The rows are grouped in 4 ways, from coarse to fine. Each group lies inside one group of the grouping before and may be the whole of it. The rows also spread widely along 19 directions, which tell nothing about the answers.
In the rows, 128 means zero.
Some rows, each with its group in each grouping after it:
[141 136 111 143 151 112 147  99 137 141 146 125 178 135 106 145 144 119
 153 128 152 108 147 177 101 103  96 114  99 138 105 186 122 110 125 152] | rit J676 rur J310
[162 147 124 132 131 182 109 157 133 114 122 149 142 143 160 165 117 115
 116 139 121 141 120 128 112 110 152 130  85 116 129 161 125 147 142 132] | rit J923 viz J386
[118 155 147 137 146 133 116 126 136 154 128 139 142 134  81 134 151 148
 141 163 160 103 178  93 105 118  92 139 125 134 100 136 112 116 152 161] | Ruf J56 fivev J585
[151 113 138 139 115 130 133 131 126 150 153 135 127 114 107 145 149 115
 111 141 152 107 124  96 123 145  95 128 100 140 159 162 116 124 119 151] | Ruf J56 tafar J822
[173 107 129 125 171 137 104 130  74 154 149 101 149 130 111 159  92  94
 180 150 114 180 166  88  96  69 166 128 133 110 185 139 152 140 117 132] | rit J923 viz J7
[113 184 116  94 147 112 125 129  80  93  75 162 187 178 157  97 157 123
  75 105 107 139 132 110  65 158 107 153 166 122  78 138 194 154 124 122] | Ruf J817 Legib J100
[143 113 171 113 112 128 102 196 131 155 138 148 121 108  90 114 173 125
  68 114 139 103  96  66 112 187  62 181 140 161 131 133 172 113 136 151] | Ruf J817 nebe J378
[113  88 154 149 101 125 122 125 108 153 173 145 163 105 123 128 116 140
  95 133 130 131 102 132 148 138 105 172 156 129 166 170 157 104 161 128] | Ruf J817 Legib J222
[145 153 113 102 156 143 115 141 119 164 110 102 119  95 145 109 151 118
 141 142 137 139 130  77 102 123 137 137 105 132 128 128 166 120 120 176] | Ruf J56 ruri J10
[147 147 100 108 157 138 128 152  70 128 105 169 144 157 153 132 126 101
 141  85 122 162 141  96 114 143 131 134 112 101 124 152 123 162 130 119] | Ruf J56 ruri J980
[121 126 135  94 111  88 128 104 131 116 105  75 132 151 142 130 139  78
 122 134  96 135 102 139  69  96  70 138 157 150 123  92 200 118  53 115] | Ruf J568 fosov J88
[135 116 151 127 129 125 114  96 109  90 153 190 189 186 169 197  90 181
 112 141 117 150 144 144 105 125 155 125 131 128 146 171 154 147 165  85] | Ruf J568 nek J999
[129 142 102 135 136 131 136 110  92 126 119 111 141 123 144 132 167  79
  81 146 113 133  95 161 120 118 116 160 140 108 133 147 117 178 132 112] | Ruf J56 tafar J81
[116 148 127 168  81 133  98 145 107 129 111 167 126 157 154 116 125 135
  70 119 123 105  97 101 152 192 124 181 124  99  99  69 129 135 139 123] | rit J676 rur J138
[180 123 124 134 120 187  81 157 118 137 123 102  79 103 144 143 156  79
 102 138 137 106  70 113 127 121 144 148  81 124 160 114  95 154  94 146] | rit J707 giki J504
[122 135 128 112 115  84 145 129 112 137 131 123  69 121 113 138 181 116
  87 132 132 116 107  78 136 158 101 153 150 143 121  77 115 164 123 112] | rit J707 giki J882
[184 133 121 121 130 104 118 166 168 159 127 137 146 151 210 157 142 138
  90 123 121 130 126 117 137 195 153 111  80 148 145 100 169 153 172 136] | rit J707 giki J882
[137 166 114 160 127 159 130 123 150 113 150 115 123 122 108 118 143 148
  78  97 150 135 116 107 135 156 110 174  82 135  70 146 126  97 145 144] | Ruf J56 tafar J822
[155 126 130 117 113 111 146 147 159 147 136 104  86 108 152 130 128 104
 133 104 120 144 126 108 148 132 123 111 113 143 140  94 123 117 124 126] | rit J923 viz J386
[167 174 134 122 159 142 123  97 137 113 136 103 144 127 110 115 167 144
 103 151 117 185 170  98 104 120 158 160  87 147  89 172 150 123 154 140] | Ruf J817 Legib J222
[120 129 122  93 160 113 133 101 121 140 136 115 121 102 151 138 147 149
 133 120 143 125 115 142 116 105 139 131 152 145 126 141 142 134 146 133] | rit J707 giki J504
[156 142 165 121 117 151 125 116 117 116 118 155 154 125  85 101 169 110
 125 143 151 109 145  94  97 120  97 125 115 157 136 199 106 105 101 152] | Ruf J817 nebe J378
[157 166 125 164 158 182 111 171 167 140 144 130 142  90 114 121 155 147
 111 120 166  82 127 140 111 138 121 114  94 134 112 148 115 103 158 172] | Ruf J56 ruri J980
[126 150 161 133  85 179  99 125 110  94 104 139  97 136 117 106 104 101
 117 131 120 130 138  68 106 103 113 129 141 107 146 112 104 113  71 129] | Ruf J56 ruri J980
[ 92 198 107 172  53 103 227 146 136  75 151 251 111 134 112 142 134 133
 110 120  72 168 155 134 130 143 102  99  88  71  65 173 106 131 119  85] | rit J923 viz J386
[153 124 120  97 145 112 139 133 113 146 134 129 136 105 158 115 130  96
 114 108 118 142 154  99 102 139 121  94 136 122 178 150 147 140 121 146] | Ruf J568 nek J999
[182 120 100 143 139 103 161 143 117 141 160 111 144 114 133 130 147  85
 109  89 133 132 109 135 134 156 122 109 105 140 157 148 129 134 124 128] | rit J923 viz J386
[142 134 167  65 166 134  97 155 149 130  81 132 137 144 165 154 162 154
 168 138 142 109 108 138  93  97 126 121 154 187 119 113 159 133 147 116] | Ruf J56 fivev J585
[159 143 140 146  74 157 169 147 147  98 140 160  85  86 108 117 196  82
  82 130 125 108  76 139 150 130 107 119  98 144 144 182  60 139 107 112] | rit J707 giki J504
[131 165 109 135 143  84 151  97 109 112 154 128 141 166  96 140 140 159
 113 109 119 182 162  84 101 154 115 166  95 134  60 130 173 116 127 118] | Ruf J817 Legib J100
[139 142 129 188  72 126 121 172 124 169 124 138  95 107 109 109 138 109
 168 151 128 104  94  83 134 147 106 134  82 115 128  50 147  76  64 150] | Ruf J56 ruri J10
[116 159 115 126 155 153 128 149  56  86 143 172 116 123  90 132 111 127
 126  82  97 186 130  95  92  99 146 169 160  81 100 157 146 145 121  97] | rit J676 rur J138
[124 122 107 121 119 111 129 100  53 154 133 169 114 112 139 121 148 136
 123 119 156 111 113  80 135 175 130 143 102 107 144 148 114 137 106 152] | Ruf J56 ruri J10
[145 144  93 134 175 145 129 124 104 109 159 103 132 151 106 168 129 155
 104  80 183 124  86  83 117 140 126 170 111 161  87 134 138 127 142 132] | rit J707 giki J504
[ 89 155  98 127 153 110 144 128  96 152 137 155 117 150 125 139 107 154
 147  92 112 207 167  93 159 139 125 199 119  87  53 121 130 137 194 108] | Ruf J56 ruri J980
[115 152 115 143 117 120 125  85 133 125 108 138 171 155 175 105  99 135
 141 100 140 107 147 156 116 129 113 106 120 117 107 112 128  90 113 140] | Ruf J568 nek J999
[112 115 129 117 158 105 112 122 118 166 140  93 123 122 131 158 114 121
 142 146 116 149 153 126 107  94 111 148 163 111 140  93 156 145 144 126] | Ruf J56 tafar J822
[149 126 145 123 146 142 102 161 164 146 160  96  42 101 114 159 128 138
 108 101 133 140 146  86 138 137 117 139 115 128 129  70  92 140 149 122] | Ruf J56 tafar J81
[159 134 139 134 154 179  78 148 107 134 110 134 124 151  95 150 141 124
 158 119 177  90 115  93 100 117 105 147  92 144 112 126  94 117  99 149] | Ruf J56 tafar J81
[ 88 119 190  81 130 150  94 128 113 133 132 172  63  71  86 131 154 160
 128 144 129 111 149 108  94  90  99 144 180 114 137 156 104 132 123 133] | Ruf J56 tafar J81
[107 126 129 116 139 112  85  69 142 148 117  70 106 126 188 136 116 148
 108 134 141 102 132 157 125 122 132 133 151 120 129  49 122 136 133 133] | Ruf J56 tafar J81

New rows. What belongs after each?
[151 140 105 126 138 121 133 116 105 142 128 102 100 101 110 101 163  90
 140 102 134 132 115 113 115 126 107 141  96 129 115 122 117 111  81 142] | Ruf J568 nek J999
[148 166 121 127 144 136 112 202 175 131 100 129 123 138 145 127 140 105
 121  80 131  87 125 142  90 143  84 100 123 133  94  73 139 125 115 142] | rit J676 rur J310
[114 130 134 154  95 103 132 108 152 179 120 139 141 151 122 117 134 127
 148 131 167  92 157 114 159 159  67 142  88 137  96 109  84  90 139 160] | Ruf J817 nebe J378
[144 100 125 135 119  84 132 138 108 159 149 142 141 135 144 149 142 114
 105 116 138  98 108 130 130 169 103 123 140 133 165 111 139 149 129 125] | rit J707 giki J504
[122 120 132 150 103 135 155 165 129 139 147 153 150 133 100 143 100  86
 134 111 133 118 132 115 123 111  66 119 141 118 143 158 119 110 120 134] | rit J923 viz J386
[112 151 124 120 123 148 158 143 116 129 127 164 113 101 102 102 147 105
 115  99 149 113 135  95 129 122  90 126 145 122 121 175  84 127 132 146] | rit J707 giki J504
[122 139 163 112  80 123 165 120 131 122 117 179 109 108 143 106 121 130
 161 144 108 158 151  78 151 104 148 105 147 135 153 149 113 106 130 115] | rit J676 rur J138
[154 134 133 123 143 112 154 117 145 132 168 140 123 103 124 144 151 136
 103 123 122 147 168 130 117 139 125 100 109 128 148 180 116 142 152 128] | Ruf J56 tafar J81
[174 140 144 195 114 158  68 129  89 121 154 109 132 108  76  95 161 106
  65 142 122 105 110 121  98 154 129 168 110 105 142 106 134 118  81 142] | Ruf J817 Legib J222
[161 125 125 113 149 150 112 122 146 150 154 117  76  82 143 149 137 149
 144 114 165 107 132 111 130 120 155  98  83 137 153 134  89 121 125 161] | rit J707 giki J882
[148 137 130 118 148 164 104 147 113 107 134 146 132 127 145 153 135 133
  75 112 142 108 107 125 110 140 138 138 133 126 134 151 119 159 151 129] | rit J923 viz J386
[168 150 142 115 107 128 123 127 120 115 113 152 115 144 166 114 138 146
 126 122 112 169 135  65 134 159 169 130  83 144 127 115 145 117 119 119] | Ruf J817 Legib J100
[172  99 135 121 107  95 136  96  79 138 153 118 126 133 122 105 121 116
 134  97 119 189 122  44 145 161 140 164 100 153 158 139 169  90  93 121] | Ruf J568 nek J999
[125 145 120 137  89 150 167 139 145 141 121 177 140 143 170 142 108 109
 119 143 139 133 148  83 166 134 124 106 103 119 148 167  80 142 169 140] | rit J707 giki J504
[136 146 128 155 130 148 129 154  99 130 141 176 134 104 111 125 145 119
 129 128 113 134 129 143 123 111 141 133 136  95 135 156 113 141 143 117] | rit J707 giki J882
[164 111 150 184  81 121 107 144 113 144 152 149 128 129 127 147 106 113
 164 158  95 135 120 131 121 112 152 113 108 104 177  82 151 109  79 109] | rit J707 giki J504
[123 125 111 136 151 156 110 156 114 155 137 140 150 157 134 148  58 106
 154  77 137 151 172 106 122 106 103 135 128  88 128 137 115 126 149 144] | rit J707 giki J504
[149 149  80 128 179 137 126 154 119 177 125 104 136  80 160 129 186 101
 102 153 136 114 104 144 124 137 141 145 108 117 132 131 131 169 176 159] | Ruf J568 nek J999
[140 140 120 121 127 122 140  89 121 128 146 116 131  61 123  64 177 111
 109  86 108 152 115 196 116 122 116 151 100 119 107 202 141  90 102 142] | Ruf J817 nebe J378
[117 127 118 148 145 123  92  97  87 171  98 112 180 159 155 111 105 128
 186 134 143 129 134 144 139 104 138 164 136 117 111  87 135 104 141 135] | Ruf J817 Legib J100
[104 199  89 150 124 149 134 143 190 129 120 110 112 132 171 126 116 128
  69 109 126 124 160 128 121 154  95 125  90  91  63  89 118 133 158 159] | Ruf J56 ruri J10
[126 149 138 140 124 167 133 155 103 103 109 178 153 147 133 148 124 114
 153 137 104 156 110 143 117  81 131 143 140 114 122 162 125 139 137  88] | Ruf J56 tafar J81
[155 119 135 186 110 134 124  86  78 110 191 101  82  94  51 106 147 147
 108  93 163 129  83  80 162 150 138 180 113 144 132 112  91  83  94 111] | Ruf J56 fivev J585
[158 118 159 114 144 146 106 168 154 133 133 157 149 154 137 193 132 132
 150 150 118 138 132 152 102  93 125 126 115 146 135 157 142 148 157 111] | rit J707 giki J504
[172 151 111 165 121  79 141  64 156 139 144  46 134 156 118 116 170 108
  70 142 155 110 141 104 142 175 115 139  97 168 109  72 115 126 124 144] | rit J707 giki J504
[163 133 128 130 156 150  98 114 124 145 149 129 108 101 150 126 105 140
 148 103 120 160 180 142 138 112 183 114  97  92 138 133  92 127 152 136] | rit J923 viz J386
[ 97 165  88 148 136 180 112 148  97 121 127 167 118 115 156 130  78 148
 132  84 138 127 114 114 121 118 147 145 112  68  94 124 125 116 129 149] | rit J676 rur J310
[132 188 113 183  96 115 184 162 146 125 137 142 137 159  94 126 129  97
  85 150 110 157 171  51 145 156 100 138 121 114  93 100 119 138 162 123] | rit J923 viz J386
[124 130  97 165 114 131 133 111 111 155 154 121 131 142 139 129  80 110
 141  95 106 199 153 123 166 131 123 177  78  77 103 134 121 110 146 124] | Ruf J56 ruri J980
[167 137 146 156  99 136 104 124 165 104 153 124 112 154 150 157 128 146
  82 121 112 143 129 137 135 158 136 138  71 134 117 101 118 128 133 103] | Ruf J817 Legib J100
[112 131 116 110 137 178 100 124  85 122 132 130  91  97 133 123 115 128
 102  91 141 139  96 106 133 114 135 183 130 100 111 154 109 130 131 141] | rit J923 viz J386
[115 135  77 145 138 120 134 117 130 157 144  92 139 135 184 149  95 119
 111 108 134 145 118 141 145 137 121 147 103 104 117 100 137 134 157 138] | Ruf J817 Legib J222
[133 127 132 172  88 127 139 163 143 161 135 156 156 131 121 119 137 102
 140 128 122 126 114 146 148 141  81 149  91 124 115 141 128  95 132 133] | Ruf J817 Legib J222
[104 131 120 145  78 135 160 129 136 131 151 157 110  77 173 138 110 132
 136 145 107 132  94 152 132 106 133  99 114  98 164 146 147 106 107 129] | Ruf J56 ruri J980
[102 130 136  84 123 162 132  99  65  73 120 142 101 155 105 143 105 107
 120  87 118 190 109  72 103  82  99 187 151 121 107 185 125 136  88  93] | Ruf J56 tafar J81
[125 124 132 105 150 129  85 158 141 182 109 147 112 109 161 134 148 164
 160 110 148 104 106 147 139 143 129 164 103 134  86 104 142 112 162 154] | rit J676 rur J310
[130 112 156 119 140  92 126  86 106 135 146 138 180 138  99 127 143 119
 139 134 108 150 174 174  90 104  91 137 151 124 133 191 154 121 125 120] | Ruf J56 ruri J980
[ 97 115 157 123 122 146 129 190  74 130 138 238 165 122 112 151 125 126
  92 131 141  77 132 101  96 145  78 107 205  99 189 189 117 171 158 127] | Ruf J56 ruri J10
[149 143 145 106 132 147  95 112 100  93 108 117 108 159 140 147 128 126
 107 135 121 147 118  87 110 113 156 156 140 137 121  98 129 152 115 105] | rit J923 viz J386
[135 133 118  81 157 148  86 112  93 145  98 130 100 130 147 131 146 127
 141 107 180  86 130  84  96 138 112 124  95 131 126 129  90 138  90 174] | Ruf J817 Legib J222
[ 80 181  94 159 120 130 127  96  84 123  99 161 152 149 138  92 130 129
  93 107 162  69 139 123 114 163  90 130 144  84  85 105  90 131 116 153] | Ruf J56 ruri J10
[120 152 100 136 128 143  83 120 142 138 116 103 113 136 163 126 138 125
  75  91 144  90 106 164 107 168  87 158  81 102  75  93 127 127 108 160] | Ruf J56 ruri J10
[107 145 119 130 100 120 184 152 136 106 143 152 122 112 125 143 147 114
  88 116 150  85  83 106 109 142  65  97 153 148 141 147 130 127 107 128] | Ruf J56 ruri J10
[ 86 125  88 153 122  70 160  81  73 148 175 141 161 127 158 150  89 163
  86 132 135 130 133  94 118 169 127 128 154  90 156 118 186 134 137 138] | Ruf J56 tafar J81
[149 134 100 169 114  90 144  83 116 145 145 119 164 156 106 129 153  84
 104 130 134 115 151 157 127 155  85 142  78 112 108 154  99 137 110 144] | rit J676 rur J310
[126 134 118 157 110 129 118 110 118 126 124 129 153 144 174 171 114 142
 128 181 159  63  85 119 100 121 135  95 127 138 164  77 146 125  98 139] | Ruf J568 nek J999
[177 154 106 177 131 126 160 124 140 125 164  74 176 105  99  77 144  79
  94  97 122 151 133 132 111 135 105 123 104 141 135 163 159  83 105 149] | Ruf J817 Legib J222
[120  96 118 129 132 128 119 115 110 174 148 102 108 119 162 136  79 141
 173  89 128 194 108 108 187 115 148 191 113 122 124 107 140  95 163 114] | Ruf J56 tafar J81
[143 151 145 138 127 158 125  92 143  79 146  94 145 166 117 152 107 153
 107 133 128 180 125  96 121 100 139 172 117 161  96 146 156 102 141 105] | Ruf J56 ruri J980
[138 128 154 156  53 141 177 155 153 124 137 166  80  99 116 124 132 100
 176 131 123 130 101 104 165 105 104  94 100 144 156 133  79  85  87 106] | Ruf J56 ruri J10
[135 134 125 125 148 142 116 126 136 131 136 119  94 170 104 197 121 132
 157 128 165 122 147  93 120 111  94 137  88 139  99 107  75 142 128 126] | Ruf J56 ruri J980
[152 136 107 121 167 128 132 158 134 165 146 148 147 128 136 183 156 135
 113 156 142 132 140 111 123 145 132 145  85 130 120 172 133 170 193 154] | rit J676 rur J310
[102 151 102 117 121 109 147 131 154 158 110 110 113 143 173 147 115 116
 149 131 124 147 135 116 135 121  99 133 107 120  94  87 141 127 138 136] | Ruf J56 ruri J10
[147 122 125 148 129 128 149  95 133 118 181 118 152  97 128 136 126 166
 108 117 156 125  96 126 134 133 152 134 114 160 141 179 157  87 143 143] | rit J676 rur J138
[128 138 107 146 113 136 144 155  99 136 133 183  91 123 120 173 138 100
 184 140 105 148 113 146 124  87 129 127  81  85 117 137  93 153  98 104] | rit J707 giki J504
[145 162 141 127 128 139 149 115  81  75 134 180 137 131  80 119 146 145
 156 113 111 177 125  96  96  98 154 149 120 136  94 190 151 102  96 103] | rit J676 rur J138
[148 113 122 109 134  57 149  87 111 131 139 133 152 179 141 171 153 117
 113 127 112 159 143 145 129 151 114 149 115 144 115 145 136 170 146  94] | rit J676 rur J310
[111 136 130 133 107 135 146 135 115 124 114 176 138 127 161 120 111 101
 125 102 130 101 140 144 125 125  98  82 156  99 162 141  83 140 120 119] | Ruf J56 tafar J81
[127 119 192 131 122 162  98 143 163 150 160  92  91  42  63 113 187 165
 123 186 141 118  79 115 125  84 119 195 146 182 120 140 166  68 144 149] | Ruf J817 Legib J222
[200 151 113 169 178 126  85 135 134 145 129  56 187 172 107 152 157  80
 104 166 108 148 150 151  88 119 136 167  97 133 108  99 166 160 142 134] | rit J676 rur J310
[124 112 135 116 120 160 109 183 165 158 150 120  90  97 142 166 127 128
  79 128 145 111  87  97 143 141  98 168 118 138 135 131 135 138 169 156] | rit J676 rur J310
[165 148 117 121 130 130 111 120 152 189 100 104  89 103 179 134 220 161
 125 200 164 112  78  91 186 178 178 183  38 176  96  93 117 137 182 163] | Ruf J56 ruri J980
[ 79 149 106 156 152 130 164 147  74 130 162 175 151 128  80 155 124 140
 102 127 154 120 136  87 126 130  90 156 186 101 117 157 107 160 186 119] | Ruf J56 ruri J10
[109 146 108 147 124 139 126 119 111 126 140 112 101 115 136 131 104 137
 149 109 112 170 107 125 133 102 139 166 117 101  97  96 150 104 116 114] | Ruf J56 ruri J980
[113 123 112 127 150 131 112 149 122 163 156 102 111 110 117 155 134 119
  52 127 177  64 120  77 110 159  79 139 164 123 153 101 117 166 153 173] | rit J707 giki J504
[120 136 111 138 137 128 124 113  93 143 116 134 169 152 145 159 144 130
 123 177 155 102  95 106 116 125 124 158 130 141 126 123 146 144 144 136] | Ruf J568 nek J999
[126 153 135 105 113 139 110 118 146 138 106 150  63 104 173 114 139 131
 145 114  92 166 156 149 149 111 159 135  96  92  99 110  89 138 137 117] | rit J707 giki J882
[136 121 168 105 122 122 127 144  70  97 120 215 110 135  99 117 159 122
 152  73  90 169 126 147 124 123 118 152 155 115 117 171 101 142 115  57] | Ruf J56 tafar J81
[165 111 166 149  96 135 109 149 106 124 127 141 139 164  86 134 114  83
 146 126 118 138 133  84 118 115 101 144 130 137 153 123 125 114  86 114] | rit J676 rur J310
[147 122 132 112 177 157 111 145  98 153 133 112 146 107 126 139 118 115
 170 140 117 178 133 124 125  65 166 161 151 125 143 157 146 133 170 123] | rit J923 viz J7
[114 119 147 171  74 113 143 158  98 133 157 252 145 114 171 147 104 178
 120 138 120  95 116 116 149 176 152  85 146  95 188 118 128 127 153 103] | Ruf J568 nek J999
[160 136 117 124 150 131 121 162 137 148 124  93 109 102 142 123 157 103
 122 107 131 124  93 136 133 129 130 143 126 144 120  96 135 130 139 130] | rit J923 viz J386
[ 93 165  81 171 136 129 169 118 116 145 131 127 145  85 139  79 144  88
 100  93 127 115 128 195 153 124  99 129 160  77 110 141  77 137 163 127] | Ruf J56 tafar J81
[122 165 108 158 153 137 124  92 103 117 127 129 158 160 122 146 105 150
 152 130 161 111 155 111  97 110 131 114 121 117 105 110 117 116 115 137] | Ruf J56 tafar J81
[125 123 127 130 138 117 132 113  96 116 132 149 132 149 146 163 118 133
 145 116 138 117 115 144 130 104 141 115 165 128 147 109 101 153 136  88] | rit J707 giki J882
[136 124  98 162 146 121 137 182 132 154 172 108 134 107 121 170 137 110
 116 120 121 130  83 158 114 126  96 149 115 120 128 112 165 136 141 122] | Ruf J817 Legib J222
[136 163 114  96 172 136 133 146 153 115 114 108 118 126 154 137 141  97
 108 102 108 148 157 146  95 102 110 111 148 121 111 120 116 165 153 114] | Ruf J568 nek J999
[154 169 141 147  99 143 153 121 158  89 100 166 188 178 146 101 133 108
  92  99 148  94 151 136 128 155  97  90 119 151 107 167  85 112 135 130] | rit J923 viz J386
[ 94 147 105 163 126 148 155 120  88 117 163 133 132  96  86 106 125 142
  93  95 151 137  80  98 154 127 118 199 157 122  91 160 133  99 154 130] | rit J676 rur J310
[134  55 169 139 113 110 115 115  68 139 168 147 170 141 102 155  86 116
 165 116 133 130 111 130 121 101 100 134 181 136 208 158 150 104 102 100] | Ruf J56 ruri J980
[136 130 161 120  99 137 107  87 143 100 134 104 100 141 128 149 129 133
  75 156 134 118 131  89 119 125 125 144 135 147 137 114 112 136 116 127] | rit J676 rur J138
[126 177 125 154 153 198 127 118  65  89 126 158 129 126  77 135 127 130
 160 155 144 148 139  79 107  62 162 143 137 106 116 166  80 137 125 117] | Ruf J56 ruri J10
[150 142 151 133 142 159 143 166 135  93 142 157 115 166 116 190 121 135
 105 129 146 138 135  67 149 114 141 124 166 157 146 120  68 179 198  75] | rit J707 giki J882
[126 113 110 121 139 140 104 106 109 146 116 119 136 112 160 116 120  58
 133  82 123  96 142 226  96  96  78  94 131  72 160 157  74 147  82 140] | Ruf J56 tafar J81
[151 143 108 177 111 126 149 152 115 134 154 113 131 126 100 125 116  78
 118 115 111 151 126 108 128 126 110 139 111 105 128 113 136 116 107 125] | rit J923 viz J386
[122 113 138 166 136 161  96 156 130 165 166 144 155  91 111 133 119 135
 127 124 124 128 124 184 129 112 107 167 123  95 127 169 138 106 168 143] | Ruf J56 ruri J10
[133 142 143 101 122 106 109  90 105  68 114 114 142 180 129  82 116  85
  52  23  90 161 157 150  87 146  79 150 181 113 101 127 140 136  86  89] | rit J707 giki J882
[123 125 148 114  86 156 130 143 111 160  86 150 103 101 143  93 139  85
 171 147 141 109 108  79 148 107 108 122 129 132 166 133  94 105  94 152] | Ruf J56 ruri J980
